The rows are grouped in 4 ways, from coarse to fine. Each group lies inside one group of the grouping before and may be the whole of it. The rows also spread widely along 13 directions, which tell nothing about the answers.
Some rows, each with its group in each grouping after it:
[  2  30 -12  17  -8  15 -17  12 -18 -26  -2   0  16  -8 -45  16  22   5
   5   2  -5  -7 -43  -1  34 -13 -14 -10  11  59  -3 -22  -8  -6 -25 -30
   5]
Z480 Z980 Z466 Vop
[-10 -10  28   4 -11 -21 -16   3 -40  30   7  15  39 -21 -46  10 -19  41
 -12  -1  13  17   1  -1  21  -1 -54  -1   7 -18 -26 -38  -7 -57   2 -50
   3]
Z613 Z348 Z552 nid
[ 14 -28   8   3  -1  -4   4  22 -27  22  19  21 -20   6  -1   0  -3  -3
   5  -1  41  10  12  42  -8  16 -22  10 -54  -6  -6  18  37   4 -12  -8
 -16]
Z724 Z331 Z299 bibin
[ 15 -10  -9  -6 -48 -38   4 -21 -15  12 -45  -4  11  11 -26 -11 -36  -6
 -21 -47  29 -11 -53  35   1 -27  33 -29  11   7  18   5 -11  11  -2  -5
  -8]
Z971 Z164 Z117 nudot
[-11   9  21 -21   0  -1  45 -30  47  -1 -17  -8  -2 -56  25   4 -12  50
  -1  -6  -9 -12  -8 -29  -5  -8  18  16  25 -21  -3  -3 -13  -2  35  12
 -13]
Z480 Z216 Z272 tigip
[-26  -8  11   8  11 -56 -15  -6  13  13 -22 -27   7  28  36  -2  13  12
  36  16 -21 -21  24   9  -5 -28  38 -27  -6  -4 -18 -35  20 -37   5   5
 -10]
Z971 Z69 Z746 pul
[  1  13 -26  18  14  -3  31 -12  -4 -24   6  32  -7 -41   7 -10 -16  18
  -2  23  -6 -17   1 -34   6  -8 -11   9  27  21  -3  -8  16 -63  23 -28
   7]
Z480 Z216 Z765 Rodo
[  1  -7 -23 -30  -5  -6  11 -16  27  23  30 -42   9  18   7  -4  10  -6
  23  23  -9  22   3  21  38  27 -28  43  17 -39  18  29 -27  18  31  31
  16]
Z971 Z69 Z385 Pup
[ -5   8 -12  -9   4 -27  19  -6   5 -22  -1  -3 -21 -16  15   2  37  20
  29  -6 -11 -22 -14   8  -5   2  26  -3 -33  31   0  11  11 -15  -8  20
  18]
Z724 Z975 Z744 musi
[ 22 -21   6  13  -2   7 -41  15  -3  16  10 -12  11  28  16 -16  17   6
  16  16  28  -9 -28  44  -3   2 -10  12 -27   6 -20   2  26  35 -18  19
 -27]
Z971 Z164 Z117 Siki
[-35  25 -29  17 -24 -15  25 -19  -4  -8 -12   7   2 -33  21  -7 -22 -15
 -15  14 -17   1  11 -16  -2 -19 -42  20  27   2  14 -51   4 -48  17  -9
  45]
Z613 Z348 Z552 nat
[  7 -22 -15  27  14  -2 -41 -10  15   3  20 -47   4  31  32  12  -5  45
  14  18  -7 -31 -15  -6  23  14  24   7  37 -10 -12 -19 -17 -17   4   7
 -39]
Z724 Z331 Z299 gutof
[ 34 -30   3  -2   3 -34 -36 -13 -28  15   8   9   0  20 -20   7  35  22
  30   2  11 -18 -22   9  27  23   8 -31 -25 -17 -25  13  13 -38  -5  16
  -8]
Z613 Z657 Z672 Solik
[ 21  11  31  -5 -12  18  -4 -44   5  10 -20  26  34 -17 -38 -12  14  -6
  23  26 -11  23  -2 -32  49  17 -48   1  13 -40 -38 -35  -3   7  17  44
  18]
Z613 Z657 Z666 bigof
[ -4  11  -3 -31  14   1  21  18  33  -4  10   8   6 -15  -1 -17   6   0
  15  15  -4  10   6  23  13 -13  -7  27  -4  13   1  22   4  22  12  -4
 -24]
Z613 Z348 Z454 nazon
[ -1 -25 -14  49 -34  -5  -7  15 -36  14  12 -21  -6 -11  28   4 -15  28
 -20 -16  38 -11 -35  42 -44   5 -22  26 -31   7   9 -25  20  -3 -29 -19
  13]
Z971 Z69 Z746 gefab
[ -4 -12 -18 -11  15 -35 -17   0  -2  15  33 -23  -2  22   4  15   8  10
  26  18 -16   0  20   4  39  18   1  -6  15 -21   4   0 -14 -52  21 -13
 -11]
Z613 Z657 Z672 biru
[ -9  38   0  14   5  32 -11  47  -7 -15  38  -9 -12 -21 -24  41   5  -1
   8  14   4  13  -3 -20  32  -3 -24   6  11  47  13 -15   0   5 -22 -41
 -30]
Z971 Z69 Z385 rap
[-18 -11   5  10 -12 -21  24 -20  -1  26   5 -24  16 -22 -11   6 -35  34
  -6  -1 -22  32  23  -5  29  23 -15  17  31 -34  -7 -38 -38 -29  20 -30
   6]
Z613 Z348 Z604 temit
[-20  22  35  25 -33 -12 -37   1 -27   9 -19 -12 -21   2 -18  68 -22  -9
  -9 -29  14 -17 -12 -33  11 -30  14 -58  18   6   7 -73  -5 -21 -21 -18
 -27]
Z724 Z975 Z744 sog
[-10   5   2 -48  16 -28  22   1  17  16  23 -26  24  12 -37  -2  19   8
  39   9 -25  35  25  20  58  11  -3  10   7  -5   4  34 -33  -5  24  -9
  -1]
Z971 Z69 Z468 zesa
[ 20 -20 -30  44 -23  -5 -12 -33   4   0 -47 -25  31  44   2 -37 -45  -7
 -15  -3   5  -7 -47  43  13 -10  27   4  44   8   2 -27 -23  33  -3   9
  -7]
Z480 Z216 Z272 sadul
[  3 -20 -23  -3  22 -39  -9  -3   3  -4  15  -3 -16   1  32  -3  34  30
  23  17   3 -43 -12  11 -11  -9  19  -9 -26   9 -10  19  31 -61   7  -3
   0]
Z480 Z980 Z919 zanu
[ 24 -19 -33   6 -24 -41 -23 -20 -31   6 -29  21 -15  57   4 -14   4 -53
   7  -4  33 -28 -29  45   0 -16   6 -33 -28   0   9  15  39 -12  -7  38
  16]
Z724 Z331 Z299 bibin
[ 21 -20  53 -37 -29   3  20 -13  13  41 -16  17  -2 -37  -2   2   7  16
   1 -27  43  11 -16  24 -19   7 -20  12 -53 -60 -14  13  19  43   9  41
 -15]
Z613 Z657 Z666 bigof
[-37   3  26  10 -23 -45  20  -5  -9  16 -31   6 -30 -36  33  23  -2   5
   1 -23   6 -11  20  -1 -38 -28  13 -26 -38  -8  -3 -53  34 -36  -7  -2
   8]
Z613 Z348 Z552 nat
[  2   1 -11  -2   4 -10 -18 -28   5   0  -8 -17  51  39 -28 -29   5   0
  27  27 -26  15  -7  20  54   9 -17  14  31   1 -20 -16 -32   4  10  17
  18]
Z724 Z975 Z744 musi
[ -4   4 -40  20  -9 -22   4   3 -20  -2   1  -2   9  24 -15 -13 -20 -27
   6  13  -2  11   0  22  26  -5 -12   2  19  24  15  -8   1 -23  -1 -23
  15]
Z971 Z69 Z385 rap
[-33  -1  32 -47  -2 -69  20   1  22  21 -31 -23   7   7   9   2  32  10
  39 -18  -8  -2  20  40 -11 -32  37 -20 -47  -5  -2   8  14  -3   4  15
   0]
Z971 Z69 Z385 Pup
[-13   6   8  -5  -7 -32  20  -4 -20  -6 -40  46  24  -2 -19 -39 -12 -15
   5  -2  11   2   2  35 -11 -36 -11  -8 -25  30 -15 -13  29 -17  -4 -17
  17]
Z724 Z975 Z744 sog
[ 22  -4 -18 -39 -15 -19  12  22  -9   9  23  -3 -23  -3 -27  19  15  -4
   5 -29  37  -3 -37  35  11   2   4   1 -30  13  35  68   4  13  -5  -5
 -11]
Z971 Z69 Z385 Pup
[ 20 -10 -38  20 -13  -6  13   3 -33 -16   9  37 -30 -10  18 -18  16  -9
  -1   4  34 -24 -24  31 -24   5 -26  16 -52  28   5  21  54 -21 -17  14
  29]
Z724 Z331 Z299 gutof
[ 21 -13  -9  -8  29  13  12  35  13  14  42  35 -45   0  15  -5  -6 -38
  16  31  27  20  35  16  13  16 -12  16 -29  -5   2  38  42  13   9 -12
 -51]
Z613 Z348 Z552 nid
[-19 -19 -17  28  -2 -33   6  26 -21  16  35 -32 -54 -13  29  44 -15  16
   1 -15   5   1  25  10  -7  20  24  -8 -17   2  21 -22   2 -45 -12 -42
 -21]
Z613 Z348 Z552 nat
[  1  -3 -19  27 -27 -41 -11 -25 -21  -7 -56  26  23  12   0 -34  -6 -13
  -5  -2   7 -25 -34  25 -12 -35  -1 -21  -5  19 -14 -37  24 -29 -12  12
  30]
Z613 Z348 Z552 nid
[  4  -8  -1  -4  10 -11  20   0   5  -2   2  12   2 -18  14 -18  17  24
  15  12   8  -7  -6  24 -11  -4  -6  19 -28  11 -12  14  22 -10   8   1
   4]
Z480 Z216 Z765 Rodo
[  6  -2 -56   0 -34  -7  -1 -12  23  -5 -13 -15   3  11  45 -29 -23 -16
 -28  -2  20 -29 -59  45 -22 -27  -8  37  20   1  31  13  -2  24  10  25
   7]
Z613 Z348 Z604 temit
[  9  -4  17  30  -3 -15 -12 -21 -11  -4 -35  30  29 -20  -2 -19 -21  40
  -5   5  12 -37 -31 -28  -9 -33   8 -18  20   7 -33 -33  28 -41   3 -15
 -16]
Z971 Z69 Z746 gefab
[ 10  -8 -13  29 -18 -26 -15 -44   5  -3 -28 -25  -6  10  19   8  -1  15
  15  -7 -18 -28 -25 -19  16   9  41 -26  27 -18  -6 -41 -14 -20   4  34
   3]
Z613 Z657 Z672 biru
[  8  21   4 -12 -17  -1  57 -48  11 -10 -18   1 -17 -49 -29  13  18   9
  15 -11 -23  17 -10 -34  40  24   3  -4   6  -7   5   0 -22   2  17  32
  40]
Z480 Z216 Z272 sadul

New rows, each followed by its group in each grouping:
[ 29 -46  -2  26  -6 -34 -36 -36 -12  44  -8  -7   2  52  14  -9 -23 -10
  17  21  16 -11   0   4  21  12   9 -22  16 -59 -20 -15  15 -25  21  24
 -16]
Z971 Z69 Z746 pul
[ 32  -2   5 -21  -4 -15  -8 -17  10   6   0  -9 -24   7 -11  21  42   0
  37  -4   5 -16 -28 -10  32  12  31 -28 -19  -9  -1  32   7  15   0  45
 -11]
Z971 Z69 Z746 pul
[ 26  21  31 -51  16  12  39   5  24   8   7  56 -21 -42 -56  10  -3 -21
  17   2   8  29  20 -31  53   1   0 -14  -2  -9  -5  44  11  20  26  -6
 -49]
Z613 Z348 Z454 nazon
[ -5  -1   7 -15 -47 -31  -8 -30   1   5 -72 -19  58  34 -30 -32 -21  -3
 -12 -38  13  -7 -62  65  -1 -44  17  -8  13  11   3 -17 -31  47 -10  20
  12]
Z724 Z975 Z744 sog
[ 13   3 -36  -9   0 -53  19 -23 -28 -12   2  20  -4 -13 -34   2  -2  14
   9  -6  -7 -21 -18 -27  36  -4  18 -31  25  17  13  25   0 -85  20 -29
  18]
Z971 Z69 Z746 gefab
[ 14 -23   4  27 -12 -17  -6 -30 -13  16 -22  -4  27   5 -18 -14 -25  19
   4  -1  -3   8  -5   2  24  15   4  -9  21 -26 -22 -39 -14 -20   5  -4
  -3]
Z613 Z657 Z666 bigof
[ 14  25 -37   0  -3  -1  -9   3 -12 -28   4  -4  39   6 -51 -15  13  10
  11  11 -14  -2 -45   5  50  -7 -15   8  35  53   6  13 -25 -11  -8 -21
  16]
Z971 Z69 Z746 pul
[ 26 -20  22 -18 -16 -31  11 -45   8  20 -17 -27   0  -1 -17   7  46  35
  42 -23  -8   0 -29   7  25  29  32 -16 -34 -29 -19  21 -13  24  -1  64
  17]
Z971 Z69 Z468 zesa
[ -1 -13  32  -1 -18 -14  -6  -4 -19  24  18 -61   1  -7 -31  51  57  51
  33 -23  -6  24 -17  27  27  43  -4  -2 -45  -8 -10 -15 -35  18 -27  17
  23]
Z480 Z216 Z765 Rodo
[ 22  -2 -29  10  17 -16  28 -21 -14 -11   0  41 -11  -6 -33 -21  -1 -24
  19  24  -8   7  13 -13  40  10   0 -17   5  15  -9  14  20 -49  16 -20
  13]
Z480 Z980 Z919 zanu
[ 23 -20 -33  42  -9  18   4 -22 -10  12  21  -4 -25   4   8   0 -20 -21
  -4  23  10  10  -2  -3  21  34 -24  18  14 -25   2 -16   6 -10   9   3
  11]
Z480 Z980 Z919 zanu
[  9 -34  -7  -4  16 -27  37   5  10   7  -9  22 -10   7  17 -43 -43   5
   4  -6  21   2  16  46 -16  -5  41  10 -16   2  -3  30  20   4  14 -24
 -40]
Z724 Z975 Z744 sog
[-11  15  -1  35 -21 -17  29 -14 -38   2 -24  30   7 -13 -35  -9 -19 -29
   8   9  -6  32  23  -8  22   1 -33 -11  -4  13  -8 -46  20 -30  -7 -18
  43]
Z971 Z69 Z385 rap
[ -5 -28  16  50   6  -5 -39   2   3  13 -12 -19   8  39  41 -12 -25  12
  10  16  11 -16   3  27 -16 -10  22  -1   1  -4 -29 -54  16  11 -15   1
 -41]
Z724 Z975 Z744 sog
[-37   8  18 -40 -15 -57 -26 -14  19  22 -13 -58  32  21  10  26  31  25
  24  -6 -17 -20 -13  13  11 -36   9 -16  10 -19   6 -18 -22 -24  14  17
   9]
Z971 Z69 Z746 gefab
[-25   2  23 -22  27 -25 -35  23  16  13  26 -34  39   4 -13  18  19  57
  27  21 -26  -3  10   2  36 -12  -2   1  20   3 -23 -19 -25 -34   8 -34
 -37]
Z613 Z348 Z454 nazon
[ 19  -5  -6 -58   2   3  50  -9  61  10   6   1 -27 -33  18  -8 -11   6
   3 -14  14   1 -13  10   7   3  30  29   4 -28  23  67  -9  48  35  25
 -44]
Z613 Z348 Z552 nat
[  6   5  16 -28  12 -11 -27 -23  13  13 -20   8  58  39 -44 -28  34 -22
  37  41 -16  14  -1  22  56 -18 -33  -8   5 -10 -36  -5   1   5  15  22
  11]
Z480 Z980 Z919 zanu
[-26   2 -12  27 -18 -32  12 -13  17 -12 -59  -8  26   3  31 -39 -14   4
   0  -2 -13 -13 -14  37 -27 -37  22   6   1  25 -10 -50   7   5 -13   7
  14]
Z613 Z348 Z552 nid
[  5 -35  48  -4  36 -17 -22  -3   7  27   2  12  51  -1   6 -28  10  73
  25  34   7 -10   9  14  -1  -8 -15  13 -14 -25 -64  -8  22 -33  19 -13
 -33]
Z480 Z216 Z765 Rodo
[-33  22  18 -48 -10 -35  16  21 -10  -2  14   9  11 -57  -1  19  40  50
   3 -17   5 -18 -12  11 -22 -25 -35   9 -41  12   7   4  13 -56   3 -23
  23]
Z613 Z657 Z672 biru
[ -9   5   4 -13 -14 -23 -36 -14   0  27  -3  -1  17  22 -12  18 -19 -19
  -2  15   2  -5  -1 -11  33 -26 -28 -17  39 -35   0 -31  -5 -31  24   1
 -14]
Z613 Z348 Z454 nazon
[ 23 -24 -29 -35   5 -14  10 -11  -5  14  28   5  21  12 -17 -36  50   2
  26  26  10  13 -19  61  21  24 -52  40 -44 -12  -8  57  11  -3  13  24
  45]
Z480 Z980 Z919 zanu
[-18  25 -12 -49 -16 -24 -15 -15  12  10  -4  13  24  -3  -4   2  -3 -18
  -8  15   4 -17 -17  -8  22 -47 -47   2  36 -18  15   0  -1 -43  36   5
  10]
Z613 Z348 Z552 nat
[ 34 -20  35 -14   0  -3  30 -26 -14  17  -3  24  11 -50 -64   7  12  65
  10 -25  12   8 -30 -16  32  32   7 -11 -16 -14 -33  22  -9 -11   8 -17
 -10]
Z480 Z980 Z466 Vop
[  0   5   5 -13   3 -14  18 -13  -1  10  28  -3 -23 -27  -1  25  34  16
  33  15 -10   6  13 -27  27  27 -19   3 -19 -20  -4   8  11 -29  13  21
  21]
Z971 Z69 Z385 rap
[  2 -31   9 -28  -3  -6  -8  29  17  52  50 -56 -13  21  10  34 -21  13
   1 -11  32  19   4  41  14  15   3  23   0 -44  29  34 -22  31  15 -22
 -59]
Z971 Z69 Z746 gefab
[ 18  -5  17 -10 -10   1  18 -11   8  16 -18   9  13   2 -39 -11 -14 -12
  12  -8   2  34   5  17  38  17   6  -3   4 -18 -10  -1 -15  33   5   3
 -20]
Z613 Z657 Z672 Solik
[ 33 -42 -12  -2  27 -18   2  -6 -13   7   5  36  45  21 -28 -63 -37  33
   5  17  18   1 -12  39  22   8   1  19  13   3 -30  39   2 -22  19 -35
 -30]
Z724 Z975 Z744 sog
[ -4   8 -10 -37 -24 -26  11   3  10  -3 -37 -10  31  18 -22 -24   7 -12
  -5 -24  18  -2 -48  76  -1 -42   3   4 -14  33  23  28  -9  38  -6   4
   9]
Z480 Z216 Z272 sadul
[ -7   9   6   7 -13 -23  13  -8  -6 -10 -41  44 -14 -15  19  -6 -21 -10
 -10  -9  23 -36  -7  -6 -28 -45  13 -26 -12  16  -2 -20  47 -31   1  -2
 -11]
Z724 Z331 Z299 bibin
[  0 -10  23 -40  -9 -25   5  17   8  16 -12 -31   8  26 -32  13  19   9
  21 -33  12  17 -11  64  19  -3  33 -11 -38  13   7  29 -18  52 -19   6
 -26]
Z724 Z331 Z299 bibin
[ 36 -22 -23  18 -31   7 -11 -15 -13  16 -12 -20  10  36 -26  -7 -22 -18
 -11 -14  30  11 -50  50  24  11   0   8  13  -3  15   9 -22  46  -7  11
  -6]
Z480 Z216 Z765 Rodo
[ 27 -27  35  53 -10  13  -5   1 -38  13 -21  26   8 -19 -29  -5  -1  34
  -1 -13  31   2 -28  18  -8  14  -1 -10 -43  16 -47 -35  30  14 -37 -23
 -16]
Z480 Z980 Z466 Vop
[ -9  23 -20  34 -34 -11 -21  -6 -44  -5  10 -10 -18  -4 -11  41  18 -21
   3   4   2  -8 -20 -22  17   0 -38 -18   0  16  16 -47  11 -41 -19   1
  45]
Z971 Z69 Z746 gefab
[ -9  24   0 -53  13 -25  12  -8  37  -6  -4  25  -1 -18   6  -7  27 -10
  25  21 -14 -17   3 -12  16 -33  -6  -3   1  -2  -2  22  19 -20  32  23
  -6]
Z613 Z348 Z454 nazon
[ 13 -11  -3  -4 -12  -7   1 -23   2  22  -8  32   5   9  18 -38 -16 -35
   5  30  19   3   7  13   1  -9 -38  13  -5 -31 -13  -1  39  -2  27  28
   6]
Z971 Z164 Z117 nudot
[ -4 -16 -11  23 -23  -8   5   7   3  23 -11 -33  -5  37  19 -12 -16 -37
  10   2  11  27  10  60  -4   4   2  17 -19  -7  14 -18   5  51 -13  11
   0]
Z971 Z69 Z746 pul
[-16 -18 -26  -9 -18 -28  -4  39  -3  26  15 -37 -11  27   7  12 -42 -16
 -20 -26  28  12  -3  70  -4 -17  14   9   3   7  42  10 -17  12  -6 -49
 -42]
Z613 Z348 Z552 nat
[ 15 -30 -26  -4   1 -37 -38   8  -3  12  16 -24  11  23  14   0  -6  44
  -7  -6  18 -38 -47  33   3 -10  19  -1  11  -1   2  24  -8 -32   2 -18
 -35]
Z613 Z348 Z604 temit
[ 19  16 -18 -40  -3  14  50  13  15 -15  15  30  -4 -52 -29 -12 -13   6
 -10 -13  16  13 -18   6  16   3 -13  27   3  16  23  50  -5   8  17 -22
 -16]
Z613 Z657 Z666 bigof
[ -3   1  12 -51  15 -60   4 -32  23   9 -26 -24  51  34 -48 -19  27  17
  52   1 -40  10   1  15  66 -13  37 -28  21  -1 -17  25 -37 -10  24  15
   1]
Z971 Z69 Z468 zesa
[ -3  15  26  21 -11 -17 -28   7 -26  -7 -21  19 -18  -3 -20  38  -5   1
   3 -19  17 -27 -17 -25   4 -30  24 -55  -4  31 -10 -42  20 -30 -25 -19
 -30]
Z724 Z975 Z744 musi
[ 19   6 -10 -13 -25   9  21  10   3   1   0 -10  -6  -8 -33   9 -11  -9
  -5 -30  16  22 -29  32  25  14   8   9  -2   9  27  20 -25  46  -9  -6
 -17]
Z613 Z657 Z672 biru
[ 21 -30  48   0  -3   7 -20 -26  13  46   3  -6  13   7  14  -3  20  16
  29  24  17   8   1   2   8  20 -29  13 -26 -66 -41 -12  23  32  12  53
 -11]
Z971 Z69 Z746 gefab
[  0   2  18 -38 -20  -8 -26  50 -16  24  14  -8  22  16 -33  15  10  -5
  -7 -22  50   5 -38  68  -4 -37 -31   5 -37  21  20  32  11  33 -21 -30
 -29]
Z971 Z69 Z746 gefab
[  1  -8 -13  26   3  18 -19   2  26  -4  21 -53  12  -1  32   4   5  41
  14  17 -17  -4 -15   9  11  24   5  34  21  -4  -7 -32 -27  16  -6  11
 -18]
Z613 Z657 Z666 bigof
[ -2 -28   5  39  -9 -22 -30 -23  -2  20  -3 -39   8   2  21  17 -14  54
   1  -1  -6 -19 -16 -14   6  14  16  -5  26 -31 -22 -55 -20 -33  -2   1
 -14]
Z613 Z348 Z552 nid
[ 21 -21 -55   2   3 -30  26 -13  -4   1  15  -7 -19  14 -13 -15 -18 -12
  12   1  -9  14   1  22  42  32  25   4  17   3  20  34 -20 -17  14 -11
  -1]
Z613 Z348 Z552 nat
[ 17 -31   3   9 -28  -3 -25 -25  -4  44  -8  -9  -1  30   8   6 -21 -20
 -10   0  35  -7 -26  25   4  -2 -17  -2   4 -51  -3 -15   9  11  15  18
 -11]
Z480 Z980 Z466 Vop
[-15  12  -9  18 -23   8  51   3 -14  -3  15  18 -29 -60  25   0   0   2
  -7  -3  15   8   5   0 -33   6 -45  37 -36   5  13 -12  32 -12  -2  -1
  40]
Z971 Z69 Z468 zesa
[ 29  17 -39 -29  -5   9  39  10   1 -23 -10  57   4 -14 -31 -40 -18 -37
 -17  -1  36  -1 -40  37   6 -32 -19  21   0  45  27  63  22  16  14 -19
  -5]
Z480 Z216 Z765 Rodo
[ -9  28  40 -31  10   4  21 -13  22 -12  -9  35  28 -65  -6 -10  34  47
  20  15 -13 -10  -3 -34   4 -13 -33  14 -12  -5 -34 -14  17 -25  18  12
   8]
Z613 Z657 Z672 biru
